All groups share one centre, and each spreads out both ways along 5 directions, with some noise.
(in the rows, 128 means zero)
Some rows, each with its group after it:
[143 113 128 152 118 166 114 162 115 159]
z_884
[105 118 124 130 129 133 123 150 155 112]
z_884
[137 105  59 156  99 157 121 155 160 138]
z_88
[165 170  95 134 157  21 128 143 177 101]
z_355
[126 145  94 134 146  70 147 128 156 119]
z_884
[117 158 154 125 155  87 168 138  69 129]
z_884
[109 139 131 118 129 110 146 109 121 103]
z_884
[109 119 131 131 148 129 123 168 148 119]
z_884
[145 110 113  95 143 130 126 105  87 123]
z_355
[103 144 138 135 109 129 140 128 138 105]
z_88
[171  97 106  95 153 134 111 120  81 132]
z_88
[ 89 172 165 116 183  36 151  91 165 145]
z_276
[141 115  77 137 122 125 142 159 126 106]
z_276
[153 123 125 138 108 143  94 137 168 116]
z_355
[131 122  96 130 123 124 134 135 131 115]
z_276
[153 122  74 144  71 156 121 131 145  86]
z_276
[111 140 113 146 120 111 143 142 151 123]
z_884
[ 97 143 148 131 174  75 126 144 178 141]
z_88
[133 150 151 124 101 125 112  85 153 109]
z_276
[ 98 125  77 134 103 128 158  98 143 119]
z_355
[110 143 128 153 113 122 127 140 176 120]
z_355
[121 130  86 155 160  84 149 195 142 135]
z_88
[141 122  95 125 122 122 130 126 126 108]
z_276
[165  79  44 133  70 200 114 147 111  97]
z_276
[136 119 128 124 122 148 134 149  90 115]
z_88
[104 117  93 169  96 152 114 157 208 140]
z_88
[132 134 119 136 119 120 120 130 158 117]
z_355
[ 95 119 125 152 102 158 132 148 154 132]
z_355

New rows. What belongs after each?
[115 110 158 112 109 179 115  99 116 123]
z_355
[120 146 127 123 147  92 150 133 118 120]
z_884
[175 111 148 123  98 176  66 124 157 118]
z_355
[156 133 141 109 129 127 117 132 101 101]
z_276
[139 120 142 142 118 149  95 164 156 125]
z_355
[119 119 112 125  97 151 120 102 150 108]
z_884
[129 129  71 142 104 108 123 110 194 117]
z_884
[134 118 140 102 148 126 120 126 108 118]
z_884
[120 110 107 102 108 142 106  90 164  93]
z_884
[112 120 121 136 170 104 127 193 159 129]
z_884
[108 140  83 173 122 106 150 196 168 118]
z_276
[137 119  99 116 157 100 141 146 108 116]
z_276
[114 157 125 137 118 106 162 117 107 121]
z_884
[104 143  80 133 178  48 171 154 140 131]
z_276
[105 137 176  88 139 111 114  16 153 150]
z_276
[146 106 158 128 143 162  91 183 126 136]
z_355
[ 91 158 122 147 142  71 150 127 185 135]
z_276
[138 114  77 141  71 163 118 118 150 105]
z_276
[145 118 108 125 109 152 126 123 102 115]
z_88
[154 102 152 123 117 182  81 153 131 130]
z_355
[ 55 167  89 147  89  78 171 102 210  67]
z_884
[157 148 140 116  85 131 111  78 140  86]
z_276
[130 131 159 130 140 142 139 147  74 142]
z_884
[119 159 135 124 170  63 172 166  81 102]
z_88
[135 116 107 125 161 105 117 141 156 145]
z_88
[148  86 126  97 145 167 111 132  84 129]
z_276
[136 149  78 126 112  79 144  76 163 108]
z_884
[158 162 161 113 108 106 114 103 124  86]
z_276
[123 115 108 135 146 114 116 162 171 123]
z_884
[145  86 103 137 143 151  84 177 177 142]
z_884
[183 137 154 139 126 124  63 170 180 114]
z_355
[ 79 133 153 165 146 124 120 193 199 145]
z_88
[129 117  76 161 107 144 138 172 147 127]
z_88
[121 104 141 128 153 147 113 175 132 127]
z_884
[125 103  88 127 103 158 123 109 147 128]
z_276
[ 86  98  81 136 104 171 159 123 115 137]
z_355
[ 75 117 125 138 130 139 127 174 187  96]
z_884
[111 138 131 126 124 116 141 108 137 120]
z_355
[140 124  78 146 132 111 145 200 117 103]
z_276
[103 130 142 128  90 161 137 102 122 102]
z_884
[139 126 133 123 111 136 109 107 147 117]
z_355
[111 162 145 134 134  83 134 117 167 121]
z_276
[137 115 137 137 152 139 117 178 114 149]
z_884
[ 88 140 123 149 103 134 143 120 165 123]
z_355
[160 131  59 126 126  77 121  94 179 128]
z_884
[ 89 146 165 105 143 110 153  84 107 119]
z_355
[125 127 110 180 136 127 134 204 150 162]
z_884
[112  83 106 140  82 204  82 144 201 110]
z_884
[198  96   7 122 122 111 127 115 119 137]
z_88
[162 110  86 144 132 125 103 150 161 155]
z_884
[141 142 117 121 152  84 144 123 107 133]
z_884
[152 104 103 109 142 130 102 103 143 141]
z_88
[149 135 169 101 157 108 119 126  95 111]
z_276
[146 153 126 138 135  76 112 140 176 108]
z_355
[128 151 118 145 136  99 151 141 116 141]
z_884
[ 72 152 185 151 163 102 139 191 164 128]
z_88
[129 126  69 135 143  89 156 156 134 115]
z_276
[128 118  83 139 131 117 142 161 131 119]
z_276
[104 153 213 150 134 135 106 160 163 136]
z_276
[ 91 124 153 144 112 166 134 158 125 116]
z_884
[ 97 167 184 125 190  50 143 141 149 143]
z_276
[130 125 100 124 106 123 112  77 179 127]
z_88
[ 76 137 128 138 168  87 174 172 120 138]
z_355
[145 137  96 130 140  84 134 125 145 134]
z_884
[ 88 115  76 130 122 130 171 117 115 132]
z_355
